There are 5 ways to turn a row about zero (a turn may also mirror it). The second row of each pair is the first, turned, with some noise. The first 45 pairs use one turn. New pairs use 2 turns, one after the other, and a turn may come again.
Some pairs, each with its turns in order after it:
[-16.1   0.4 -29.8  17.2 -44.6   3.7  16.9   4.8]
[-11.0  24.3   8.1 -33.9 -34.7 -17.4  10.3  18.7]
J897

[ -4.3 -33.3  14.7 -17.1 -24.0 -12.0  22.9 -10.5]
[-26.9  20.4   4.6  -9.8 -18.6 -13.6  24.5  24.3]
J324

[  0.0  17.1  -7.7  15.5 -20.3 -16.1  -2.5   5.4]
[ 15.4   2.8 -23.0  13.4  -5.2 -10.8   4.4  10.2]
J688

[  6.7 -13.0  11.1  16.7 -11.2  20.9   2.4   1.4]
[-13.1   1.6  -2.8 -14.4 -16.0 -16.2 -15.2  -8.4]
J688

[ 10.1  13.7  -2.2  12.3   9.6  38.4 -13.7   4.9]
[ 2.2 -4.9  8.5 11.8 30.1 -5.0 27.9 17.8]
J191

[ 13.3   4.5  30.0  -3.3 -25.8  15.7  18.1  13.2]
[-10.5  12.1 -29.4  -6.9  -5.4   4.4 -25.8 -28.0]
J688

[ -5.3 -24.5 -10.8  -3.3   3.7 -12.1  22.9 -13.4]
[  8.1  16.5   2.1  -7.2 -18.9  21.6  -2.4 -22.7]
J191

[ 32.3  -8.8  13.0 -25.9  -5.0   6.1  -5.8  27.6]
[-11.8 -34.8   4.4  -8.5 -19.1  29.2   8.2 -11.0]
J447

[-30.1  -8.9  10.8 -24.7  41.6   2.9 -25.9 -28.4]
[-31.3   0.2   5.0 -11.7   3.0 -48.6 -24.9 -26.1]
J447

[-2.3 20.5 28.5 -0.3 -7.3 16.0 38.5 18.1]
[-26.7   3.9  -8.0 -31.5   7.2  33.4  15.3 -19.2]
J897

[-10.5 -14.3   1.0   0.3  25.7   8.0 -15.2  19.8]
[ -4.8 -11.7  -3.3  14.8 -15.3  -9.5 -23.5 -15.9]
J447

[ -0.7 -15.4  29.4  -8.3   3.8   4.6   2.0   0.1]
[-14.0 -23.6   7.9  -2.7 -12.2   3.3   9.3 -13.4]
J191

[ 25.8  16.5  11.7  -3.1  16.3  -6.7   4.4 -28.6]
[ -1.7  32.6   1.3  -4.7  27.3  -3.0 -15.9 -13.1]
J324

[-40.0 -17.0 -15.5 -13.8 -19.0  11.0   7.7 -12.4]
[-36.8  10.9   2.9   8.1 -22.4  -8.3  -5.9  27.3]
J897

[ 17.9 -37.8   4.6  -0.4 -12.3  14.4 -32.6  -3.6]
[ -1.9  -5.8   8.7   0.8  18.3 -40.6 -34.5  -4.1]
J897

[  5.2  -9.2 -10.7   1.4   4.3   3.5  16.8  -4.2]
[ 6.9  4.1 19.1  2.2  4.6  6.3 -7.0  3.7]
J447

[-47.4   6.8  26.6   9.4  -3.4  12.4  35.0 -44.9]
[ -1.2  16.8  -7.3 -11.3  71.0 -23.9 -20.0   9.5]
J447

[-12.8   9.1  10.1 -19.2  -4.6  35.6  11.1   8.6]
[-16.7 -27.8  16.1   5.3   7.4 -20.2 -16.2  15.4]
J324

[ 19.0 -11.6  12.6   0.6   8.8 -17.9 -26.8  34.5]
[-35.7  -0.6 -23.0 -11.4   1.5 -29.4  12.0  -6.7]
J191

[ -5.1 -22.7   2.3  10.1 -13.4  13.0  -4.4 -24.1]
[-25.4 -14.4   3.7  -4.4  -0.3 -21.8 -12.2   9.4]
J688

[-12.4  25.7  24.0  32.2  18.9  22.9   5.7   7.4]
[ 30.8 -16.0 -32.3  -8.8  10.9 -14.4 -25.5  10.6]
J447

[-15.2  18.3  18.3  21.9  -4.2 -18.1  -5.1   8.5]
[  9.8  -5.5  11.0 -10.4  11.1  35.0   5.5   8.5]
J324

[ 14.8 -31.7  29.4 -11.0  14.8  35.2  -2.0 -10.1]
[-30.6  -5.7  -2.4  14.8  30.2 -13.8 -21.9 -31.7]
J897

[ -4.4  -1.7 -14.7 -19.6  -7.4   4.1   5.6 -33.3]
[ -3.4  15.1 -19.5 -14.0  -3.2 -25.0 -16.4  14.2]
J324

[  2.1 -11.5 -35.8 -13.5  16.5 -17.6   2.7  22.5]
[  9.9  23.8 -36.5 -20.2   5.2  -2.0   6.2 -13.3]
J191

[ 10.8  -5.0  -3.1  25.2 -35.5   8.5 -12.5   3.4]
[  4.6   7.4  18.0 -31.1   2.1 -29.1  -0.3   3.0]
J897

[ -4.5  -1.5  -5.6  40.2   2.2   3.5  13.4 -15.4]
[ 10.5  -5.5  -5.2 -37.2  10.8   1.0  14.7 -14.9]
J324

[-32.1 -15.8 -13.0 -37.9  37.0   2.3 -28.6  10.2]
[-32.7 -18.2 -38.5  27.9 -25.0  13.4 -29.5  -2.4]
J324

[-15.2  -2.7  21.1  23.6  10.6  -2.7 -47.3  22.1]
[-10.6 -18.7 -43.7  24.2 -23.6 -25.5  -6.8   0.6]
J447

[10.3 -0.5 24.1  4.4 -5.7  0.6  2.1  0.3]
[ -5.5 -16.1  -7.5  -7.8   6.7   5.0   0.3  15.0]
J447

[ 14.8   7.4 -11.9  22.7  20.2  47.5 -49.7   7.4]
[  5.6 -49.4  19.7   6.3  -1.0 -44.7  13.1 -30.9]
J897

[ 27.4  -2.2 -42.8 -12.8   5.5  10.1   1.2  -3.1]
[ 18.1   9.3  -9.8  12.0 -18.5 -32.9 -16.0 -23.2]
J324

[ -5.9  28.8   1.8 -33.9 -18.4  -7.9  23.0  -0.1]
[  3.8   4.5 -21.0  30.7  28.2  16.4  -3.8 -21.2]
J688

[  0.6  33.3  30.4  30.2   9.0  32.8 -13.3  -3.2]
[ 30.8 -29.8 -34.3 -15.3   8.6 -27.9  -3.6  11.0]
J447

[ -3.1  -5.0 -34.9 -41.2   2.3  34.8   3.3   6.4]
[  9.4 -28.9  28.4   9.7  20.9  -4.3   2.6 -43.3]
J688

[ -5.7 -19.1 -20.5  -8.0   3.6   1.6  15.3   1.8]
[  8.2  -1.9  18.1  -6.0  21.8 -14.7  -5.3  -4.1]
J688

[ -2.5 -27.9 -18.2   0.7  -1.4   7.3  20.1 -32.1]
[  9.1  20.4  15.3  -0.4  -8.9  40.2   3.2 -13.5]
J191

[-11.8 -12.7   0.1   0.3   7.8 -12.7  -2.1  10.9]
[  0.3  -2.8 -21.1   3.8   2.8  -1.7  -3.1  13.5]
J897

[-13.6  10.8  -4.4   4.0   4.6  -3.4  -2.1 -16.7]
[-8.3  1.5  5.7 19.4 -0.1 -2.6  8.7 11.8]
J688

[-10.6  -8.0  -1.3  38.3   3.6  -6.0  14.6  -4.0]
[  3.5  -7.9   0.2 -33.1   0.6  10.8  19.9 -16.6]
J324

[ -8.8  -5.8   7.0 -21.5  -9.3   4.5 -18.0  28.5]
[-12.1 -21.8 -29.7  -7.1  -5.6  -1.8   8.6  14.4]
J191

[ 16.0 -18.8  27.1   2.1  10.9  22.4  -7.8   0.0]
[-24.0 -17.9  15.4  -1.3   3.6   2.0  29.0  -8.0]
J191

[-18.4   7.1   7.5  -3.4  11.5  -3.4  20.7  10.3]
[-13.1  -0.5 -19.5   0.4  -1.1  22.1  13.6   4.6]
J897

[-10.7  22.8 -16.5 -15.3 -30.9  11.4  20.4   1.3]
[ 33.9  -1.2   0.9  -9.8 -10.5   8.7 -10.6  32.8]
J191

[ 18.2  -6.3 -15.1  41.0   8.9  -8.5   5.7 -24.3]
[-11.9  17.6  -1.8 -14.2  -5.5 -35.3  26.3  23.3]
J688

New pairs, each followed by its turns in order:
[-11.0  37.6 -14.3 -15.0   2.2   7.3  -4.2 -14.1]
[14.3 15.0 16.9 17.6 -8.4 32.1 -9.9 -7.0]
J447 J897

[-12.4   8.6 -10.7  -9.6   4.6   4.1   2.7   7.1]
[-18.3  -1.4  -8.5   3.8  -2.0   7.2   0.4   7.6]
J324 J191

[  6.5  19.5   9.6 -43.7   7.7  23.0  -2.2 -21.7]
[-22.4 -21.3  20.7  40.6  -0.1  18.6  13.0   1.4]
J897 J191

[ 10.4 -11.5   0.0  36.6 -24.2  -5.1  11.3   0.0]
[17.1  0.2  3.9  6.1 -9.8 43.0 -6.0  0.8]
J897 J897

[ 27.3 -12.2  17.5 -29.6  -8.8 -25.0 -25.5 -30.4]
[  4.6  -6.1 -11.1  29.4  42.8  26.4   5.7 -25.0]
J897 J324

[-13.1  14.3  -1.4  46.8  -9.5   8.7   8.0  16.0]
[ -8.0  27.0 -15.8   1.4 -18.9  37.2 -15.0  -0.1]
J897 J897

[-19.9   7.0  27.6 -25.3 -20.2 -11.6  -5.8  18.3]
[-19.4   2.7  11.0  41.5  -6.6  10.3  15.9 -10.4]
J191 J447

[ 17.1  19.6  10.0 -20.6   1.5  14.1 -38.5 -28.7]
[ -7.8 -25.4 -27.8  13.8  12.4   6.8  25.0 -33.4]
J191 J191

[ 11.5 -24.0   7.1  13.8   3.7  -2.6   0.6  28.7]
[-18.6   9.3  -2.8  20.3  -7.7   4.2  23.1  17.1]
J447 J191

[-17.5 -35.5  -2.6 -19.8 -31.3   0.5  12.3 -12.3]
[ 18.0 -25.3  -4.3  12.0  -3.7  37.7 -16.1  20.7]
J897 J324

[ 32.8  -4.3   9.1  46.9  -2.8  18.5 -19.8 -16.3]
[  1.1  11.6  27.6  15.4 -30.5   9.8  43.1 -16.2]
J447 J324

[  3.8 -15.7   7.1  -6.9 -11.5  12.1  -8.8 -12.3]
[  4.3  20.3  -1.0   5.7  -9.5  11.1 -13.4   2.6]
J324 J447

[-11.7  -8.9   2.0 -11.0  38.7 -32.8  -3.2  -5.0]
[ 26.2 -18.4   0.7  -4.9  -4.5  -7.8  14.1 -39.7]
J897 J324

[ -9.3 -42.8  -1.3  -6.2 -18.0 -10.1   8.0  16.4]
[ 36.0 -25.2   3.5  18.7  -4.1  10.0  12.0   7.6]
J897 J688

[-16.3  13.3 -25.6   4.7  -4.5  24.8  -7.5 -14.1]
[  8.4 -18.8 -11.8  -9.1  -0.8  -9.8  13.9 -32.0]
J191 J897

[ 18.1 -20.7   4.3 -24.0 -21.3  39.5  -0.7 -28.9]
[  8.4  21.3 -30.4   2.7 -13.6 -31.1 -28.2 -29.3]
J324 J191

[  5.6  38.1   7.3   4.5  -4.4   4.8 -20.5 -20.7]
[ -2.5  29.2  15.0   2.2 -33.6  -6.0 -13.8  -1.6]
J447 J324

[  1.3   7.0  13.2 -12.8  32.0   6.5 -26.2 -20.8]
[  0.2   9.1 -19.7   7.0  26.6 -28.3  19.7  -9.4]
J897 J897

[  9.3  -8.4 -23.1   6.2  -8.9   1.6 -19.7 -33.1]
[ -9.1  -1.8 -29.2 -10.7  -8.7   5.6   6.7  33.8]
J897 J447

[-16.9  22.5 -26.8  10.7  12.4  11.8 -22.6  -8.1]
[ 18.1  -5.0   6.4  18.9  -9.2 -30.9 -26.3  -8.8]
J324 J897

[ 38.2   4.2   0.7 -13.9  15.8  21.4  -1.7  15.9]
[ 0.7 19.5 14.7 -5.6 36.9 26.0 -1.0 -8.4]
J191 J688

[  1.2  22.8  -8.4 -20.9   2.0 -16.2  -8.1   1.8]
[ -3.0  -7.4   7.6 -11.6   3.3 -18.9   6.9 -25.6]
J688 J324

[-28.9  17.1 -13.4  11.2 -11.8  16.8   3.1   5.4]
[ -1.1  -3.5 -12.4  -2.2   7.1 -13.5 -39.6  -2.7]
J324 J897

[-15.5  32.6  -8.1 -25.7  35.7  39.9  -8.7  -7.7]
[  4.4 -23.8  45.6   0.8 -25.0  -5.5 -40.9  10.4]
J191 J447

[  2.1 -41.4  -8.5   2.1   0.1  42.7 -14.7   1.9]
[17.3 10.9 -2.1 20.3  8.8 -4.6  3.4 54.0]
J897 J897

[  8.5  17.7   0.8   2.8 -12.9  -3.7  35.3  36.5]
[-21.8  11.8  16.7  10.1  30.5   4.8  24.7  22.9]
J324 J324

[ -9.4   2.5 -12.5   0.6  23.3  39.7  13.1  -9.2]
[-38.6  16.4  12.5  13.1  -6.8 -20.7  -0.2  -2.8]
J324 J447

[ 33.4 -39.2  18.2 -19.5   4.9   0.5  28.6 -14.2]
[-45.7  15.9  26.8   7.9  11.3  29.0 -19.4   0.1]
J191 J897

[ 12.5   6.9   6.4   5.7  11.3 -14.0  27.4  17.9]
[-14.0   3.0   3.5  -5.4  30.6  -0.5  -2.1  22.2]
J324 J324

[ -2.2   9.1  43.7  25.3 -19.1 -10.0 -21.1  -5.0]
[  2.5  24.4  27.2 -18.8  10.0  38.4   4.9 -10.4]
J897 J688

[-15.8 -31.8  -4.6   1.8 -16.1  -6.0   8.9  13.5]
[ 23.0 -10.7   8.1 -12.7  -7.2 -21.2   1.5  18.6]
J191 J324

[  2.1 -11.4 -10.3  -0.6  22.0 -29.1   1.7  13.7]
[ -7.3 -10.8  -5.6  17.1   0.6  -1.5  -9.8  32.2]
J447 J191

[ 24.4  10.3  -4.0   6.0 -31.2 -18.3  13.3  37.2]
[ -2.6 -35.1 -11.1   0.0  20.2  19.5  15.7 -35.0]
J897 J688

[ 13.0  29.1 -13.8  24.7  -7.1  13.2  -6.5   4.2]
[-18.3  32.1  17.4  -6.6   3.8 -14.8   6.5  13.1]
J897 J324

[ 14.7 -29.7  -7.5   0.0  -5.8   1.2 -12.0  -7.5]
[-11.6  -9.0  10.9 -13.9   5.5  12.7  26.2   5.6]
J447 J324

[-12.3  22.6   1.2   9.6  -6.8   7.8   4.7 -12.6]
[ 18.3  -6.5   0.5 -20.7   1.3  12.1   8.2  -0.3]
J688 J324

[ 14.8 -32.2  17.2   1.6  -8.9   8.8 -35.3  19.6]
[  3.6 -10.0  15.4 -42.0  -9.1  -3.6  18.0 -29.7]
J324 J324

[-11.0   6.9 -25.9  10.1 -13.9  21.0  17.8 -19.1]
[ -3.6  21.9  18.8   3.7  23.9   5.4  -8.2 -27.8]
J447 J324

[ 26.3 -14.0  -8.7 -25.4  -8.7  -4.6 -17.5  17.7]
[-38.9  22.5   8.7 -12.1   6.0  -7.2   0.6   4.4]
J447 J897

[ 16.4 -17.8   0.7 -16.7  22.3  -3.9   5.1  17.9]
[-21.9  -4.1   7.0  -3.1   8.5  20.4   4.9 -26.4]
J688 J688

[ -6.1  23.3 -22.9  22.2   3.2 -23.6  31.5  25.1]
[  3.6  16.2  -4.2 -24.0 -32.4  13.6  31.1  26.2]
J191 J447

[ 10.8 -29.6  16.2  -9.3  -0.3  32.9   8.8   1.3]
[-16.0  16.5   5.8  -0.4  18.7  -7.4 -31.3 -22.7]
J191 J688

[ 10.1  25.1 -22.6  28.1   6.6  30.6 -21.6  -8.3]
[-18.5  38.0  14.2 -22.7   3.8  -2.1  25.7  12.9]
J897 J324

[-17.9  27.8 -13.7  -1.5  45.2  13.4 -15.7  31.8]
[-14.7  20.8  26.5 -34.0  34.1   4.5   4.8 -33.6]
J688 J897

[  4.7 -37.6  -0.2  -3.1   8.3  -8.5   1.5  14.5]
[ 21.2 -18.3   7.1   4.2  -0.6  -7.3  26.0  16.4]
J897 J688

[ 12.6 -25.1 -22.0  -0.9 -24.4  -4.1  -7.0   3.0]
[-28.6   6.7  23.2   4.0 -22.8   9.5  -4.9  -0.4]
J688 J447

[-15.9  -6.3   7.7 -27.3 -27.3   3.8  -7.1   3.9]
[ -0.5  -9.7 -35.3   7.4   2.8  -4.1  14.8 -13.1]
J688 J324

[-23.8 -18.7   5.7 -29.5   0.6  22.5  -5.3  10.2]
[ -8.8  11.8   6.1  35.7  15.4 -18.3  12.6   9.1]
J447 J897

[ 29.5 -16.2  -2.9  25.4  25.4   3.6 -37.7   6.6]
[-18.2  11.1  30.3  12.6 -24.2 -22.2   6.6  36.4]
J688 J324

[-28.1 -11.9  -4.4  15.8  -1.9 -15.1  -0.1   8.4]
[35.0  7.4  0.1  0.4 10.4 -2.9 -4.7 -5.6]
J897 J688

[ 53.9 -14.9  -2.0 -20.3  25.9 -19.6   9.6 -36.1]
[ -4.9  15.2 -13.7  58.9  -5.2   8.0  41.3  19.0]
J324 J688

[  9.6  18.7 -25.4  19.0   4.5  25.0  49.6  13.6]
[ 18.9  44.3   7.7 -24.3  24.4  18.7 -25.3   0.9]
J688 J324

[ -5.3 -29.4  11.5   9.7 -12.2   5.0 -18.2  13.6]
[ -6.5   8.4 -13.3  13.3 -24.8  26.4  -6.8  -5.4]
J897 J324

[-25.9 -15.7  20.3  -7.2   5.4 -13.0  32.3  23.2]
[ 27.6 -12.9  33.1  24.1   2.6 -15.3   1.8 -19.5]
J897 J688

[-45.8  29.3 -21.4   6.1  -2.3  -8.0   2.8 -11.7]
[ 20.4  -2.8   2.8   1.7 -44.9 -16.5  24.0  20.9]
J897 J191

[ 24.7  26.0 -10.2 -25.6  20.6  -9.3  24.7  -5.3]
[-22.2 -22.5   7.9  14.1  23.3 -12.0 -33.9   9.2]
J324 J191

[ -4.5 -38.7  12.5   8.8 -12.2  23.9  -3.2   2.0]
[ 22.8  -5.4  11.8  19.1 -28.6  10.6  16.0  14.4]
J191 J191

[  6.0   6.8  -4.8  -8.3  -2.3 -28.0 -17.3  20.7]
[-17.6   9.0  18.7 -16.5 -24.6  -1.1   5.2   8.5]
J447 J897

[ -9.1   6.8 -11.0 -29.0 -12.0  29.4 -10.8  15.0]
[-26.6 -14.7 -13.5  12.2 -23.2  25.5  -2.5   8.5]
J897 J191

[ 22.5   9.3  20.9   3.3 -18.3   2.8   5.6 -30.8]
[ 15.7  16.2  14.3 -16.0  20.9  22.0 -12.9 -14.5]
J447 J688

[  1.1  -9.4 -16.1  12.4  29.2   1.1  35.9  16.1]
[ 10.0  11.0  21.3 -35.5   7.4   9.7  15.9  27.1]
J191 J447

[ 24.4 -21.8  -2.2 -10.6  22.9 -16.4  -1.6 -19.9]
[ 23.3   2.2  -4.6 -27.7   5.2   6.1 -31.6   7.1]
J324 J324

[ 26.0   3.7  14.7 -10.6 -46.9  16.2 -18.8   3.2]
[-15.7 -10.5 -29.1  19.1   4.7  30.5 -17.4 -33.0]
J191 J447

[  9.9  18.7 -13.5  -7.2 -14.6  20.4  13.1  37.0]
[-26.1 -24.2 -10.2  10.8  -0.4   3.9   5.8  36.1]
J324 J447

[ -9.7  -5.1  40.2 -19.7  -2.6  15.3 -28.3 -24.0]
[-13.8 -12.7  36.8 -15.4  -9.0  -5.6 -39.1  11.2]
J191 J688

[ 30.4   9.3  14.8  -3.3  19.3 -16.9  13.3 -17.1]
[-22.4 -13.9 -11.9  -2.2   0.8  20.2   5.5 -33.5]
J447 J447

